The rows are grouped in 4 ways, from coarse to fine. Each group lies inside one group of the grouping before and may be the whole of it. The rows also spread widely along 13 directions, which tell nothing about the answers.
(in the rows, 128 means zero)
Some rows, each with its group in each grouping after it:
[126  87 111  97 119 151 142 170 100 158 128 199 110 108  93  97 114 120
 138  98 194 134 142 143 128 112 164 130 103 150  99 106 160 134 137 157
 133]
J_514 Tapu bes nikug
[101 132 132 129  83  92  74  90 137 135 175 120 136  82 109 131 105 133
 155 111  93 108  78 132 150 166  76 131 121 158 146 156 109 125 145 130
 122]
J_325 pime velil Kuv
[126 145 154 152 106  86 124 125 138 128 142  67 118 129 168 172 147 159
  99 142  46  94  99 154 132 167  51 147 142  89 192 138 123  79 121  96
 114]
J_514 Tapu bes Rivut
[125 151  85  99  77 129 100 161  67  95 134 144 155 169  88 105 171 174
 138 158  91  84  79 110 217 180 132 102 127 151 174 103  91 129 157  44
 104]
J_232 lig Vitan ziru
[159  75 142 149 167 127  71  94 100 160 124 156 149 135  88 113  33 107
 150 101 112 140 137 159 142 107 153 123 133 117  49  90 148  82 187 159
 176]
J_232 Tanoz Derin bet
[121 146  78 136 176 107 108 120 152 112 141 130 147  69 108 152 135  61
 113  42 124 139 129 136 157 161 104 147 150 158 153  71 159 143 167 190
 123]
J_325 fumu sodop Rodin
[ 94 140 115  92  58 139  97 144  77 159 180 121 145 143  82  52 139 130
 109 132 164 132  96 121 156 112 107 152  97 108 125 209 126  40 122 103
  89]
J_514 Bevoz zese rifav
[107 145 120 129  71 133 119 138 170 163 123  90 117 149 177 195 182 105
 135  88  89 102  95 134 171 114 126  47 106 172 169 153 181 102 131 133
 149]
J_232 raso Mato dap
[151  94 150 138 153 157 109 134 171 158 123 136  98 108 169 131  65 157
 146 122  85 128 168 178 129 136 145 153 147  93 113  67 139 122 159 150
 203]
J_514 Bevoz kas zilu
[ 96 139  73 129 106 134  61 148 111  97 160 101 153 129 144 101 185 114
 112 137  76 125  94  87 190 162  49 142 118 154 169 147 105  89 116  96
 168]
J_325 fumu sodop dula
[122  99 135 125 141 105 162 138 112  74  97 107 103 135 139 113 136 162
 129 139 106  83 108 143 154 152 134 144 158 173 164  92 112 167 167  83
 137]
J_325 pime tadof let
[108 121 109 139 110  99 148 140 158  84 125 108  93 108 180 188 138 136
 141  96 112  97  94 133 108 137  72 127 142 208 181 123 136 148 134 132
 134]
J_514 Bevoz kas kive
[138 110 103  92  96 168 109 152  72 176  79  85 123 132 130  92 155 163
  84 138 142 115 134 203 194 125 166 199 101 116 108 154 166  80  93 102
 144]
J_325 pime Fetuk tora
[154 135 115 129 106 122 144 160  94 132 130 168 137 170 106 143  96 153
 126 105 146 132  94 113  98 100 108 102 106 158 116 125 144 103 131 129
  74]
J_232 raso Mato digab
[167 125 131 128 120 128 161 149  91 150 101 160 122 184  95 130 122 147
 103 141  98  98 106 138 148 110 171 112 121  89 122  98 150  76 150 105
  91]
J_325 pime Fetuk Zule
[131  88 109 129 141 145 103 165 114 145 118 133 124 124 154 121 129 111
 111  96 145 162 134 123 127 104  79 137 105 177  94 137 159 112  91 151
 183]
J_325 fufi muva bez
[135 121 111 130 134  98 121 170  91  57 144 139 121 106 144 122 141 213
 123 177  67  91 105 125 135 218  37 188 158 135 204  70  53 165 124  55
 126]
J_514 feved faso resap
[127 102 140 125  99 148  76 141 102 123 144 122 138 166 131  94  73 158
 160 126 127 151 107 108 148 111  91  94 115 182  86 153 114 119 136  97
 168]
J_232 lig Vitan bal
[121 164  73  79  94 148 158 169  99 108  99 105 113 135 116 131 185 163
 109 115 143  85 110 168 188 162 162 151 139 151 193  99 141 149 153  83
  79]
J_514 feved faso gogu
[148 148 154 137 136 131 115 173 119 131 166 104 144 145 142  96  94 170
  95 124 101 171 117 103 106 139  19 162 128  96 128 147 107  93  95 111
 111]
J_325 pime velil Gul
[136 156 206 125 122  71 127 137 109 164 185 141 173 135  56 135 112 137
 127  89 101 144 103 112 154 176  81  53 140  82 144 113 120 136 161 110
  73]
J_232 Tanoz Derin bet
[131 115 116 139 116 107 178 154 118  92 105 152 106 183 147 140 166 141
 119 151  82  59  94 119 143 119 160  95 136 140 178  88 131 100 179  91
 113]
J_232 raso Mato digab
[132 108 140 107 108 139 149 182 101 133  98 100 117 157 158 117 168 164
  96 126 138 119 127 152 168 131 126 125 121 153 138 135 150 125 108  88
 142]
J_232 lig Vitan bal
[157 165 170 118 147 115 165 137 125 144 101  58 127 144 130 141 117 170
  88  94 109 128 134 184 153 150 128 144 164  91 150 103 155 140 150 105
  82]
J_325 fufi muva bez
[157 102  68 150 147 152 119 165 142 104 108 179 104 134 174 141 120 145
 125 144  70  99 119 117 119 129 112 164 122 145 140  66 124  98 131 140
 171]
J_325 pime velil Kuv
[108 116 145 112 136 119 105 163 124 117 169 120 138  82 129  84 118 143
 130 100 139 164 129 118 145 168  48 156 132 166 136 129 104 173 112 124
 152]
J_325 pime Fetuk tora
[ 95 159 108  85  64 158 139 151 142 156 153 126 115 144 109 102 160 122
 137 104 146 103 109 134 179 116 182  98 117 127 163 147 151  99 171 117
 100]
J_514 Bevoz zese rifav
[128 144 109  97  79 150  86 176  94 186 147 126 161 129 107 123 167 129
  99  92 154 159 115 132 183 142  94 112  86 138 119 165 160  93  79 126
 120]
J_232 lig Vitan bal
[118 174 106 129 101 103 108 105 154 124 192 158 135 111  92 125 108 132
 145 127  66  80  93 126 149 170 131 136 146  77 188  92  97  84 204 129
  78]
J_514 Bevoz zese rifav
[112 131 123 126 124 140 105 148 139 130 149 133 132 137 130  99 155 118
 122 125  83 121 124 110 182 150 123 106 130 110 156 105 125 115 156 114
 159]
J_325 fumu sodop Rodin
[130 149 182 137 133 109 132 143 130 120 163  81 144 160 140  99  98 160
 112 120  93 143 119 123 131 140  72 122 154  96 149 133 111 108 158  96
 107]
J_232 raso Mato digab
[115 129  68 127 107 117 127 128  98  84 138 132 117 140 120 101 117 130
 119 135 129  92  89 128 117 111 113 183 130 148 149 142 119  59 162 119
  92]
J_514 Bevoz kas zilu
[119 117 133 133 145 141  60 120  91  90 159  88 152 159 109  58  70 134
 149 142  92 148 120 111 170 139  78 142 160 119 112 123  92  95 182  77
 173]
J_514 Tapu bes Rivut
[109 124 184 119 133 130 130 142 140 149 169  96 124 130 128  80 109 123
 111 110 121 151 143 136 144 134  97 124 148  83 136 140 130 108 160 117
 140]
J_514 feved faso gogu
[132  85 138 114 110 101  80 146  66 133 128 139 148  84 114 126 124 185
 137 129 134 128 116 162 155 186  69 155 114 181 124 117 105 170  89  97
 158]
J_232 raso Mato digab
[106 119 154 128 175 137 141 150 165 108 124  56 113 110 175  96 121 109
 106  65 144 164 158 146 142 125  95 149 161 159 136 120 154 160 150 146
 167]
J_325 fumu sodop Rodin
[164  91 128 159 130  88  64 119  79 131 130 173 157 134 102 176  92 158
 148 141  56 109  91 126 140 166  70 106 120 141 112  86 107 105 128 109
 157]
J_232 Tanoz Derin bet

New rows, each followed by its group in each grouping:
[154 135  50 140 115 101 100 137  83  78 132 198 143 132  88 167  99 148
 151 122  99 104  62  92 116 147  75 132 114 201 139  86 103 128 133 122
  87]
J_325 pime Fetuk tora
[107 178  91 115 125 123  92 139 142  91 182  89 157 102 127  91 111 126
 124  81 127 145 109 121 159 165  69 168 148 156 164 129 105 125 164 134
  96]
J_232 lig Vitan bal
[129 112 158 104 115 111 125 157  90 187 145 150 153 113  80 103 167 113
  89 105 142 132 136 153 188 158 138 114 113  87 126 125 154 103 125 126
 119]
J_232 lig Vitan ziru
[163 116 150 116 156 120  76 157  67 163 140 135 181 105  77 111 104 148
 101  96 135 177 147 155 175 183  74 149 132 107  95  96 129 134 104 120
 140]
J_232 lig Vitan ziru
[130  99 142 143 128 122 108 130  83 123 144 173 146 195  74  89 112  98
 129 139  97 128  99  71 156 101 126  58 122 115  99 122 128  76 172 100
 143]
J_325 fumu sodop Rodin
[117 145 140  94 118 124 141 162  97 121 159 119 145 130  94  48 129 155
 102 119 155 129 126 141 170 156 132 158 140 105 145 128 112 122 162  99
  81]
J_232 lig Vitan bal
[165 138 110 139  87  99 118 167  91 170 145 194 142 137 114 170 143 185
  97 153  75  94  87 133 112 160  84 140  84  80 153 113 120  57  87 122
  74]
J_232 Tanoz Derin bet
[105 121  81 127 103 116  90 137 131  98 182 172 130 100 130  77 116 136
 139 139 107 101 100 112 139 153 102 170 117 149 153 120  85  96 162 135
 126]
J_232 lig Vitan bal
[128 215 136 119 106 108 129 117 159 144 162  67 143 111 116 147 123 159
 102  84  91 124 104 158 152 176  96 147 146  84 186 128 133 123 152 130
  44]
J_325 fumu sodop dula
[115 121  78 131 138 109 141 139 158  87 154 186 103  83 138  97 132 129
 134 139  82  70 115 129 136 165 144 185 139 129 185  61  95 126 186 147
 123]
J_325 pime Fetuk tora
[116  98  98 108 125 120  90 134  79 116 127 153 148 113  77 122 159 105
 142 115 123 106 113 131 206 166 135 110 140 162 141  88 128 135 160  99
 167]
J_514 Bevoz zese rifav
[147  84 163 120 151 111 186 181  68 122 102 140 128 169 108  96 126 129
  82 100 190 148 131 129 116  93 118 118 129 154  94 133 161 114 124 116
 103]
J_232 lig Vitan bal
[153 137 166 113 125 142 120 154 130 220 158 181 146 113  76 116 122 131
 105  99 117 153 151 146 162 154 150 100 106  40 111  95 159 112 128 156
 118]
J_325 fumu sodop dula
[149  68 148 126 151  90 117 136  63 136 118 157 126  77  95 128 117 161
 105 137 127 116 136 180 135 182  90 184 137 118 123  88 119 141 113 112
 141]
J_514 feved faso resap
[138 128 133 138 109 120 168 159 151 105 136 162  93 154 154 128 116 173
 135 148  80  86  95 108 106 127 118 119 128 130 165 102 109 121 155 110
 106]
J_325 pime velil Gul
[135 133 148 111  74 140  54 147 118 201 185 148 153  97 119  91 115 190
 120 154  84 133 129 158 175 190  97 159  94  59 127 137  99  87  97 114
 143]
J_232 lig Vitan bal
[121 147  97  89 125 153 102 147  79 132 114  98 161 136  73  95 160 110
 112  83 158 145 122 139 220 147 147 118 132 152 124 121 158 142 148 105
 124]
J_325 fumu sodop dula
[ 94 127 130 121  87 102 122 125 162 137 160 110 110  83 162 116 152 139
 118 121 103  86 112 164 155 161 122 160 122 132 177 143 123 108 146 137
 124]
J_232 lig Vitan bal
[129 119 115 135 119 120  82 137  76 100 120  81 151 165 125 119 144 136
 117 142  78 126  88 111 185 143  64 127 134 161 135 143 116  96 120  67
 157]
J_325 pime Fetuk Zule
[130 135 150 124 101  80  78 110 101 124 140 105 159 108 101 160 150 168
 139 135  53  89  93 155 215 222  95 103 149 132 175  93  98 158 148  69
 135]
J_232 lig Vitan bal
[115  82 109 130 135 128 157 169 116 104 152 202 105 144 119  78 114 102
 127 127 153 122 122  89  94  87 123 130 121 142 120 117 129  83 161 143
 138]
J_514 Bevoz kas zilu
[150  96 139 128 106 105 120 159 103 172 143 218 131 110  93 138 163 151
 117 159  70  90 108 124 159 179 121 111 100  82 148  83 117 111 111 114
 139]
J_325 pime velil Gul
[124 146 143 105  82 106 148 113 107 123 122 117 111 144  92 141 133 176
 139 143  92  62  92 169 176 166 170 107 149 112 181 102 119 140 191  69
  79]
J_514 feved faso gogu
[131  81 160  98  86 118 131 172  92 192 153 233 130 108  76  95 155 153
 125 143 139 106 129 138 170 164 167  92  88  98 121 102 127 130 121 120
 133]
J_232 lig Vitan bal
[154 108 127 106 123 104 140 138  93 155 107 185 135 101  74 149 141 147
 124 109 130  88 126 179 183 177 188 117 128 126 136  57 147 156 158 126
 106]
J_232 lig Vitan bal
[128 128  92 114 110 123 132 158 100  96  87  97 119 146 147 168 166 147
 126  99 129 115  92 129 159 133  95 108 127 226 152 125 149 164 113  95
 131]
J_325 fufi muva bez
[116 130 167 112 129 107 124 137 116 109 147 101 142 123  96 112 112 145
 147  94 129 144 106 115 166 163  84  92 150 173 140 120 113 190 154  94
 126]
J_325 pime tadof let
[ 75 110 187 109 107 107 121 113 138 133 160  56 119 104 131  86 132 112
 132  99 137 128 125 154 175 140 107 122 154 136 147 173 135 132 166 108
 158]
J_514 Bevoz kas kive
[109 126 127  97 113 127 145 167 159 132 143 140 111  74 146 113 153 152
 132  93 145 110 139 163 166 176 146 142 131 159 171  91 129 184 150 140
 130]
J_232 lig Vitan bal
[124 159 142 137 140 127 112 145 128 131 196 142 161 159  86  81  84  93
 116  83 129 185 111  62 116 106  61  93 126 106 109 147 129  84 156 147
  95]
J_325 fumu sodop dula
[180 110 138 151 140 110 119 148 129 153 130 179 119 101 139 173  68 185
 128 124  84 132 121 149  87 154  73 159 114 122 116  78 121 130  94 150
 126]
J_325 pime Fetuk Zule
[117 130 103 129 136 120 184 145 130  64 128 149  97 174 118 118 123 109
 137 115 122  88  98  98 124 102 151  94 159 159 168  90 130 122 218 108
  92]
J_514 feved faso resap
[115 193  99 109  90 139 143 148 157 128 178 139 132 144 117 102 105 138
 138  91 135 118  98 116 125 118 142 117 123 125 167 127 129 102 187 146
  47]
J_232 raso Mato dap
[119 122  97 119 162 105 128 196  85  45 168 157 154 116 120  55 151 150
 104 135 128 132 118  84 149 188  48 180 153 156 174  82  66 149 142  89
 118]
J_232 lig Vitan bal
[140 129 162 123  87 111 135 149 160 189 149 155 106  83 144 165 124 181
 126 119  91 112 118 165 124 168 107 133 101 107 154 116 133 139  95 145
 114]
J_325 pime Fetuk Zule
[119  43  77 122 112 130 124 156  56  93  81 144  95 130 154 101 162 149
 110 172 140  78 113 156 142 117 124 197 113 182 125 135 130  84 104  91
 184]
J_514 Bevoz kas kive
[126 146 164 100  50 109  92 140  91 145 162 130 142 123 108 111 128 244
 156 176  75  87  90 154 180 211 105 119 118 111 176 123  69 159 128  46
 104]
J_232 raso Mato dap
[108 110  96 102 136 147  90 134 101  95 132 110 132 111 108  90 112 120
 148 100 148 137 128 141 177 147 116 146 150 183 128 107 122 155 171 109
 164]
J_514 feved faso gogu
[129 118 183 130 162  78 163 149 166 139 171 160 119  53 121 127 102 136
 124  78 124 143 141 142 107 178  80 144 147 123 154  80 119 186 140 166
 110]
J_325 pime Fetuk Zule
[133 103 125 129 103 110 125 172  94 148 136 162 139 145 117 152 149 113
 109  95 148 144 101 102 127 114  74  82  93 177 115 151 156 102  91 135
 124]
J_232 lig Vitan ziru
[139 166 168 115 123 139 145 136 116 135 134  58 131 174 119  92  94 168
 102 126 107 129 128 163 157 132 131 149 166  55 144 134 133  85 173  84
  91]
J_514 Bevoz kas kive
[123 196  68  91 111 146  94 162  87 121 158  89 180 137  86  76 159 124
  84  95 143 143 110 131 205 163 106 172 132 112 157 136 128  82 145 106
  66]
J_232 lig Vitan bal
[113 153 111 104 110 137  68 134 126 142 173 122 163  96 101  99 114 134
 149  91 124 143 120 139 186 173 109 131 129 142 142 113 116 144 159 129
 134]
J_232 raso Mato digab
[154 137 158 128  89 124 119 161 117 178 145 154 135 146 133 142 132 195
 114 155  71 108 116 146 144 163 110 115 106  69 152 110 120  96 110 100
 116]
J_232 raso Mato digab
[137 169  88 128 126  79 141 156 105  79 155 164 156 131  89 152 155 132
 113 104 101  99  80  98 150 180  84 115 144 150 191  79 107 132 161 111
  53]
J_232 lig Vitan bal
[115 158 129 125  94 115 133 140 159 142 145 113 116 124 138 176 156 127
 134 100  86 102 103 137 157 155 112  88 132 124 187 113 147 123 152 123
 112]
J_514 Tapu bes Rivut
[100 202 109  83  94 146 126 135 157 153 172  86 140 102  97  81 135 117
 120  71 143 133 115 152 191 151 154 150 132 109 168 140 142 122 176 141
  64]
J_325 pime Fetuk Zule
[134 122 173 113  83 133  97 145 118 157 138 112 122 121 139 112 127 217
 136 169  65 104 112 157 177 189 102 136 124  98 151 125  94 145 111  65
 154]
J_325 pime velil Kuv
[ 92 127 124  74  87 113 131 162  79 125 149 140 149 102  69  87 164 133
 140  83 202 130 105 130 182 158 130 103 117 202 147 139 131 187 144 106
  94]
J_232 raso Mato digab
[155 126 152 151 172 116 119 145 134 114 131 117 143 142 146 136 101 147
 119 117  69 132 137 135 144 157  92 125 162 106 145  65 120 127 162 115
 154]
J_232 raso Mato digab
[127 133 123 121  79 126 119 155 145 162 146 128 114 108 166 142 131 172
 113 118 118 116 112 158 124 142  97 152  97 137 147 151 136 100  96 141
 113]
J_232 lig Vitan bal
[121  47 194 126 143  69 129 113  92 123 135 145 120  74 107  88  86 154
 132 122 151 116 134 174 131 161 113 158 142 158 102 115 111 165 148 123
 150]
J_232 lig Vitan bal
[117 132 143 147 134 120  86 140 152 109 150  71 138 133 170 143 128 125
 129 109  60 148 109 103 159 152  32 109 144 158 153 132 118 129 123 107
 182]
J_325 pime Fetuk tora
[149  98 138 152 184 110  74 129  82 145 136 111 180 131 103 122 107  72
  95  83 118 177 137 127 154 127  59 128 139 122  86 118 159  73 129 147
 170]
J_232 raso Mato dap
[109 104 184  99 103 118  99 166  89 163 144  99 143 110 107 131 183 141
 119 113 124 150 127 135 204 187  64  77 128 138 149 140 133 172  94  71
 175]
J_514 feved faso resap
[121 121 159 116  86 109 117 135  99 146 115  67 123 134 142 151 173 174
 106 147  86  92 108 172 183 169 100 132 136 115 171 146 131 106 108  63
 141]
J_514 Bevoz zese rifav
[140 137  96 130 115 155 154 170 142 144 132 162 103 166 145 136 150 120
 103 132  94 102 120 120 131 106 144 115 117  86 158 104 153  60 152 131
 116]
J_514 feved faso resap
[124 176  77 125  76 125 111 112 145 135 120  92 118 136 134 210 159 122
 132  98  78  81  78 153 171 144 125  98 127 150 187 126 160  98 155 119
  95]
J_514 feved faso resap
[141  91 208 150 126  69 112 125 102 148 160 162 144 132  88 170 103 138
 143 121  83 133 105 106 126 159  51  53 139 120 125 110 117 132 127 100
 147]
J_514 Bevoz zese rifav
[112 131 147 104 111  94  91 129  76 139 152 105 162 109  77  97 159 137
 111 121 113 127 105 137 201 185  87 127 135 123 148 137 115 137 130  84
 121]
J_325 fufi muva bez
[163 170 158 134 143 133  96 137  89 157 164  99 174 180  74 117  71 129
  95 101 102 182 121 115 139 129  58 111 145  53 105 132 137  61 144 106
  88]
J_514 feved faso gogu
[103 107 121 123 105 132 100 157 136 120 125 111 119 138 167 134 192 125
 136 133  74 108 109 107 196 153  99  82 124 173 167 122 128 142 126  88
 202]
J_325 fufi muva bez
[139 141 114 148 119 115 150 144 154  93 108  88  92 143 189 203 127 161
 124 113  79  99  98 142 105 133  71 126 146 169 182 111 139 129 134 112
 118]
J_514 feved faso resap
[116 136 151 108 133 117 177 183 101  73 135  94 125 158 143  70 134 177
 113 122 151 126 118 121 133 137  96 140 155 159 167 124 106 157 155  76
  92]
J_232 raso Mato dap
[120  98 145 137 123  67 142 105 118  84 149 173 103  85 110 107  86 185
 149 151  98  74  98 144 103 173 114 168 143 146 158  90  77 165 172 114
  98]
J_325 fumu sodop dula
[129 152 101 140 103 104 102 129 144 150 173 152 138 102 118 179 122 112
 123  89 100 125  95 119 111 142  63 127 114 127 156 129 139  76 120 163
  98]
J_514 Bevoz zese rifav
[161 180 101 125 152 110 108 129 104 105 141 125 169 121  83 144  80 154
 135  81 112 133 109 146 148 175 100 144 160 135 150  63 118 148 177 127
  66]
J_232 raso Mato dap
[124 106 135 109 137 119 139 126  90 117 103  95 130 139 110  73 144 132
  98 131 127  90 133 182 202 144 187 160 154 111 135 107 139 104 187  93
 128]
J_232 lig Vitan bal
[109 128 135 107 121 116 158 162 133  97 151 143 111 106 128  72 147 168
 124 144 107  90 116 129 156 178 128 161 148 120 185  94  91 158 166  95
 111]
J_325 pime velil Kuv
[117 101 125 127 134 110  74 133 111 121 163 128 149  85 125  90 111 129
 123 113 122 140 126 139 157 168  72 168 130 149 123 125 108 119 130 132
 159]
J_232 lig Vitan bal
[ 91 147 165 108  97  92 112 130 115 107 197 125 141 114  83  79 132 153
 151 141  91 106  99 109 178 197  91 108 154  99 188 117  75 150 184  71
 105]
J_514 Tapu bes nikug
[135  91 140 115  94 126 151 183 127 172 124 210 109 132 130 143 188 148
 123 147  93  80 127 136 176 160 174  73 100 110 158  77 139 128 128 113
 155]
J_232 lig Vitan ziru
[111 123 127 141 137 135 117 131 188 131 161 149 110 107 154 111 125 109
 138 114  74 112 133 119 149 143 135 118 134 111 156  89 126 121 178 155
 168]
J_325 fumu sodop dula
[111 132 135 134 115 113 135  96 158 116 129 100 104 128 139 123 117 133
 135 121  83  82 108 155 155 134 161 127 146 125 158 115 134 117 194 124
 123]
J_325 fumu sodop dula
[111 129 212 108 139 134 124 155 149 160 149  62 141 124 128  98 144 120
 121  81 116 168 145 131 200 158  95  77 154 115 137 133 145 171 145 102
 173]
J_325 pime velil Gul
[113 151  86 142 150 126 129 123 130  83 132  87 138 167 125 117 126  65
 108  74 126 139  99  93 140  88 100 115 145 169 134 140 159  82 180 143
 110]
J_325 fumu sodop dula
[152 128  97 112 181 121 167 185 138 103 114 184 122  79 116 143 152 136
 123  87 120 114 145 142 162 191 140 149 155 151 175   6 129 207 155 143
 125]
J_325 pime Fetuk Zule
[100  43 175 128 114 120  93 122 119 126 132 132  99 115 147 111 121 140
 165 151  94 108 129 139 166 147 109  92 134 167 123 120 111 156 150  87
 234]
J_514 feved faso gogu
[126 166 158 120 109 103  85 130  81 119 153  72 169 148  91 104 148 176
 105 145  62 126  97 126 203 201  64 124 150  86 171 128  92 125 132  47
 107]
J_325 fumu sodop Rodin
[101 114 119 112  86 131 124 183 122 111 151 146 122 136 154 107 164 156
 142 130 127 117 104 100 148 141  91 102 108 186 163 135 111 145 122  98
 149]
J_232 raso Mato digab
[115 106 120 130 127 172 115 159 163 122 154 161 112 161 143  89  88 105
 168 104 126 153 120  70 131  83 125  71 116 176 103 121 132 126 167 143
 183]
J_325 pime tadof let
[127 142  74 100 103 158  57 180 101 127 144 134 158 103 120 125 150 153
 141 107 118 157 109 109 191 181  57 135 106 189 141 115 112 164  85 104
 165]
J_325 pime Fetuk tora
[135 126  97 152 104 127  53 133 107 129 157 138 152 153 130 137 117 127
 131 144  55 134  83  86 149 134  43 117 103 138 123 144 111  61 106 110
 163]
J_325 pime Fetuk tora
[166 117 130 144 159 111 145 150 116 111 145 185 122 122 111 129  56 164
 128 122 114 128 128 132  79 141  93 165 148 102 126  68 111 117 152 141
 103]
J_514 Bevoz kas kive
[128 155 111 100  62 126 150 149 114 149 119 148 118 150  95 181 163 148
 141 107 123  85  85 140 171 142 160  67 117 145 170 117 157 131 146 102
  84]
J_514 Bevoz kas kive
[140 103 126 134 171 137 191 192 138  87 101 154  97 150 162 124 140 138
 110 105 133 128 140 108 111 117 121 117 144 166 145  70 144 165 143 129
 144]
J_325 fumu sodop dula
[114  64 147 124  99 112 104 148 113 143 139 137 108  84 163 103 111 170
 125 132 144 125 127 162 115 140  80 175 100 175 111 158 117 125  88 132
 168]
J_232 lig Vitan ziru
[131 104 191 137 170  72 153 125 131 127 137 104 131  95 122 123 111 123
 101  87 120 127 143 168 141 164 106 140 167 116 140  96 136 147 165 137
 123]
J_232 lig Vitan ziru
[138  63 160 142 107  80 150 119 102 142 122 200 107 138 103 143 103 136
 141 135 117  81 101 140 117 116 157  85 113 151 110 110 137 111 159 130
 124]
J_232 lig Vitan ziru
[110  77 128  98 135 105 123 157  43 115 117 155 149 110  59  85 160 108
 115  92 195 145 118 120 174 145 109 115 120 198 106 126 142 172 119 108
 136]
J_325 fumu sodop Rodin
[125 123 143  68  92 158 151 198 103 196 137 173 121 110  99  65 175 170
 102 127 166 129 150 156 181 157 175 135  97  88 136 115 142 148 109 113
 115]
J_325 fufi muva bez
[139 157  82 107  81 136  94 149  72 136 153 176 149 153  64 121 150 156
 128 159  83  92  86 115 187 173 127 112 116  89 165  99 105  89 151  74
  89]
J_514 feved faso resap
[147  96 127 142 145 124 120 163 134 155 154 171 111  82 152 138 101 142
 102 115 120 146 144 145  80 142  58 181 113 106 126 107 133  99  93 167
 144]
J_514 feved faso resap
